Each cloud of rows lies close to a flat space through zero, with a little noise off it, and is much wider in some directions of that space than in others. After each cloud: how many dimensions does that space have?
In the rows, zero is written as 128.

[[ 75 221 153  99 111 193 144 113 196 196  20 154  61  14 111 102 104]
 [165 113 119 134 146  70 121 104 111  78 185  99 150 182 121 151 112]
 [167 119 137 121 133  98 133 103 129 108 134 102 125 170 142 138 129]
 [ 95 129 117 128 128 154 122 151 127 143 124 152 131  99 118 120 133]
 [192 105 120 143 114  64  97 114  89  75 186  79 177 195 128 182 142]
 [ 63 146  93 135 134 154 110 165 120 137 151 165 145  66  91 114 115]
 [ 99 111 131 119 161 142 154 127 145 128 129 150 105 127 131  90 111]
 [141  95 138 119 176 106 164 104 142 111 149 129 104 184 145 102 111]
 [187  87 114 152 112  75 101 129  77  83 195  94 184 201 139 171 154]
 [ 90 120 138 118 157 159 158 134 154 154 108 161  90 111 137  84 115]
 [148 143 106 140 119  82  90 120 100  89 175 106 168 134 102 173 119]
 [143 136 124 133 114 117 109 122 120 122 129 116 141 126 129 150 134]
 [101 194 126 124  85 164 100 138 140 162  78 135 121  41 103 142 127]
 [130 156 156 118 102 162 134 119 156 169  58 122  99  94 142 124 141]
 [160 107 136 127 137 101 133 109 125 107 147 109 133 172 137 132 125]
 [147 105 109 147 119 108 106 149  90 106 171 123 163 149 123 153 139]
 [114 130 104 143 118 127 103 153 104 123 144 133 154 109 116 144 136]
 [188 101 132 136 122  78 116 109 101  93 163  89 156 193 143 158 141]
 [126  90 138 126 153 140 156 131 134 139 127 141 113 153 150 100 135]
 [106 129 157 111 145 160 166 120 170 161  84 149  76 112 144  83 120]
 [129 162 139 132  84 152 111 136 130 160  83 123 125  79 128 145 146]
 [134 126  99 141 130  99  98 136  99  94 182 119 166 144 104 158 122]
 [131 201  98 137  77 106  61 129 109 110 141 104 174  68  75 197 115]]
  4

[[156 154 173  92 106 148 141 134 153  84  41 169 124 154 174 157 139]
 [101 101  84 136 136 155 105 108 135 140 147 121 105 125 100 132 112]
 [161 117 105 130 127 129 111 128 160  87 108 168  98 132 101 127 108]
 [134 143 154 123 124 153 104  94 126 133 126 170  86  91 114 124 115]
 [110 108  93 123 144  97 100 182 158 208 118  34  61 137  70 124 148]
 [174  65 128 158 145 133 119 121 126 138 148 101 119 111  97 114 153]
 [ 62 150 126 111  90 193 141 174 154  76 123 172 145 109 187 174  93]
 [174 126  90 147 146 170 150 116 159  97  90 163 134  87 151 130  94]
 [ 25 153  98 146 142  66 152 121  70 205 202  74 162 155  98  87 104]
 [110 152 158 177  85 125 162  85 139 186 103  99 145 127 114 166 100]
 [124 164 121 142 105 234 136 127 125 145 185  66  59  98 136 133  90]
 [123 169  92 188 148  30 119 112 137 160 113  74 142 144 115  77 155]
 [134 166 179 100 116 147  89 127  95 153 151 115  65 116 113 136 121]
 [142 121 124 106 156  95  99 143 115  52  72 194 150 165 139 118 132]
 [214 194 145 191  82 168 179  48  51 129 106 151 141  70 162 121  86]
 [176 208 143 230 119 120 200  76 101 146  54  96 139 132 147  99  60]
 [152 134 143 102 129 185 147 151 113  70 126 196 140  91 149 126 107]
 [ 55 176 143  82 134  75 123 108 105 202 136 103 114 172  90  92 169]
 [179 169 120 173  95 201 185 149 125 104  82 127 169  57 171 161  98]
 [101  77  88 104 184 125 128 186 119 126 153 138 173  95 128 121 123]
 [189  18  36 175 137 176 149 152 195 109 136 113 128  75 143 156 103]
 [163 123  97 150 115 138 150 129 133 162 151  80 138 110 102 146 119]
 [ 69  40 142  54 172 151 118 116 136 153 125 146 131 179 109 142 150]]
  15

[[ 84 126 166 160 112  54  23 125 123 104 117 109  62 153 160 146 140]
 [146 122 113 109 117  77 114 149 158 108 150 124 136 148 140 114 167]
 [115 134 126 143 124 137 109 108 146 142 128 126  92 127 122 170 160]
 [145 173 110 111 133 126 157 155  86 170 190 185  90 171 132 138  87]
 [146 131  78 155 149  97 166 115 117 118 199 165 178 134  90 150 119]
 [173 146  98 119  95 122 152 123  87 131 175 122 118 114 129 150 132]
 [112 107 156  58  77 142  41 119  83 135 106  83 153 115 166 141 123]
 [119  80 175  66 142 145 111 172 182 154 106 101 157 105 165 100 158]
 [162 158 165 118 124  82 163 117  67 148 176 120 102  97 143 129 215]
 [113 125 134  81 108 144 126 151 144 119 115 120 147  96 173 109 106]
 [145 139  76 181 160 102 158  91  91 110 149 137 170 130  77 150  49]
 [149 116 131 139 120 143 175 151 146 125 177 174 123 152 109 100 210]
 [122 175 145 152 175  92 139  83  57 162 133 128 120 126 103 152 105]
 [ 91 117 136 129 159 104  92 129 163 130 102 113 140 122 142 137  93]
 [129 108 142  70 113  96 100 144 130 127 169 140 179 145 145 110 200]
 [137 124 136 165 145 107 164 121 107 108 150 135 146 107 117 114 130]
 [156 110 122 117 123 132 150 135 134 101 103 102 169 115 121  87 126]
 [ 79  67 182 107 144 121  62 149 165 105  70 102 187 124 151  84 112]
 [107 159 107 103 132 165 150 141 122 145 142 186 136 155 132 119  81]
 [129 119 131 107 113 217 132 134 146 189 130 145  91 145 114 165 162]
 [198 114 121  87  81 128 131 153 105 161 197 136  95 178 118 134 231]
 [ 86  95 174 177 148 169 142 147 171 123 100 123  98  75 152 122 108]
 [124 181 116 132 123 107 101 114 117 182 160 137  27 153 137 205 158]]
  11

[[101 154 144 141 165 112  89 156 121  49 163 124 139 131  73 191 127]
 [170 135 111 128 129 107 119 153 118  97 104 115  99 135 143 134 182]
 [131 164 126 205 139  61 127 109  68 155 157 152 141 131 175  40 132]
 [111 177 138 122 102 124 122 136 142 143 115 134 116 122  80 192 118]
 [121 102 151 153 148 126 108 125 135 155 176 143 154 124 138  96  63]
 [130 191 137 150 147 115  95 177  92  74 189 132 106 139  95 226  77]
 [101 134 134 112  96 143  97 121 179 189  89 146 137 104 135  45 115]
 [135 122 127 117 143 131  91 164 137  83 129 114 130 121 131 129 132]
 [105 114 111  85 137 115 132 136 148 129 105 128 134 118  98 155 183]
 [ 65 149 158 109 111 148  77 150 165 110 170 152 145 108  78 141  81]
 [130 161 111 182 149  61 124 116  89 173 122 146 137 129 154  69 148]
 [139 111 122  84  92 147 118 141 170 129 102 132 103 121 132 116 163]
 [133  90 157 107 107 204 127 102 190 129 124 126 114 143 102 156  64]
 [ 92 169 128  83 103  95 114 168 150  81 124 133 109 115  42 243 211]
 [114  35 136  99 132 171 145  97 150 154 176 157 147 133 171  40 103]
 [ 80 108 124  64 126 153  82 150 184 106 117 146 135 105 106  92 159]
 [153  55 141  89 108 214 127 136 151 119 153 111 137 120 188  70  55]
 [123 131 166 145 119 142 104 127 146  67 185 142 110 147  81 181 108]
 [121 166 135 120 122 139 119 145 141 107 117 119 109 135  71 224 113]
 [125 114 110 113 100 122 172  86 137 192  95 147 116 132 142  90 176]
 [ 91 107 148  98 127 149 121 138 155 134 187 151 134 123  82 191  85]
 [ 95  88 131  97 130 208 137  81 165 131 136 151 122 146 134  77  86]
 [191 133 144 134 109  98 130 189  96  85 137  70 129 113 136 211 128]]
  10

[[146 132  92 115 147 109 132 115 165  96 116 130 134 127 151 119 115]
 [144 150 165 170 156 124 123  67 135 150 130 162 148 137  94 129  79]
 [152 118  90 147  97 105 157 122 170 141 124 130 165 125 135 146 132]
 [137 152  81 124 130  94 152  74 128 161 106 149 168 141 163 107 113]
 [203 101  23 147 134 118  90  96 199 132 156 188 209 143 150 118  74]
 [131 135 147 117 147 128 143 120  99 112 119 133 131 124 159 116 139]
 [107 102  97 128 132 152  73 159 119 152 157 147 138 126 145 122 135]
 [106 103  70  64 130 161 121 150 120  93 156 149 177  90 183 105 129]
 [148 131  64 116 123 153  99 143 172 114 152 146 154 126 163 116  99]
 [144 126 171  89 143 143 168 173 146  34 103  91 110 115 125 144 163]
 [137 155 122 103 141 140 113 123 134 134 111 120 129 124 109 119  92]
 [177 163  83 113 125 125 138 105 176 123 109 126 151 135 126 121  78]
 [141 131  90  81 143 108 136 123 132 159  99  99 135 120 142 153 131]
 [ 74 119 153 126 150 143 126 141 111 100 157 142 115 104 186 124 145]
 [219 131 128 143 133 115 153 140 198  61 118 115 131 117 146 147  97]
 [142 138 161 173 152  92 133  98 153 133 101 127 112 152  94 146 127]
 [135 120  90 102 114 132 113 150 146 148 134  93  98 140 122 151 131]
 [110 125 105 114 142 133 124 113 149 105 132 151 159 115 123 111 107]
 [143 102 117 124  95 117 138 173 149 109 127  93 104 118 114 145 151]
 [179 149  67 108  74 150 128 144 203 142 122  98 141 151  59 148  90]
 [121 144 201 101 134 106 178 138  86 111  68  76  92 107  96 137 160]
 [ 85 137  74 101 146 164  97 135 128 136 171 162 149 119 220 111 116]
 [169 119 181 124 141 111 156 114 102  94 100 113 119 132  81 127 139]]
  12

[[143 122 130 216 122 102 164 165  92 136 130 108 159 113  22 135 130]
 [122 127 116  97 134 149 110 137 121 127 123 144 119 101 144 112 116]
 [128 119 125  42 127 152 111 105 146 117 120 149 109 131 187 112 105]
 [139 119 137 151 122 111 143 126 133 132 124 113 141 146  98 134 130]
 [125 127 124  99 128 139 113 118 139 130 123 126 120 135 156 120 122]
 [128 130 141 158 126 110 139 118 137 134 131 107 135 153 124 141 142]
 [136 130 144 167 118 111 149 120 134 124 140 119 133 151 117 153 150]
 [136 122 127 139 125 129 142 144 111 122 127 137 135 109  88 126 118]
 [128 136 131 157 128 125 134 135 119 127 135 127 129 122 116 134 142]
 [133 109 112 114 138 137 120 146 120 139 109 118 141 117  98 103  99]
 [130 115 121  60 129 149 112 118 137 121 119 148 114 124 169 112 106]
 [143 102 124  98 128 132 136 125 128 133 107 127 139 132 103 110  94]
 [127 133 134 161 130 110 130 119 142 141 130  98 135 163 129 140 145]
 [ 87 176 123 118 133 147  90 114 142 113 157 154  85 113 244 147 174]
 [122 141 125 164 135 116 123 134 126 141 130 106 137 135 118 135 140]
 [135 121 133 125 126 127 141 130 123 121 126 138 128 119 115 127 122]
 [153 102 126 156 123 120 162 161  95 121 124 136 152  97  30 118 104]
 [145 119 126 178 130 116 158 163  93 130 125 129 153  98  39 128 121]
 [126 115 112  97 137 142 116 140 117 136 111 132 132 111 118 103 101]
 [143 116 125 147 124 131 150 162  91 121 125 150 143  83  54 118 109]
 [139 114 125 127 124 131 143 141 114 129 119 136 135 112  89 120 111]
 [127 133 137 109 120 130 134 108 141 115 135 141 117 139 160 137 137]
 [123 131 135 121 127 124 121 110 145 131 130 118 121 150 159 135 136]]
  4
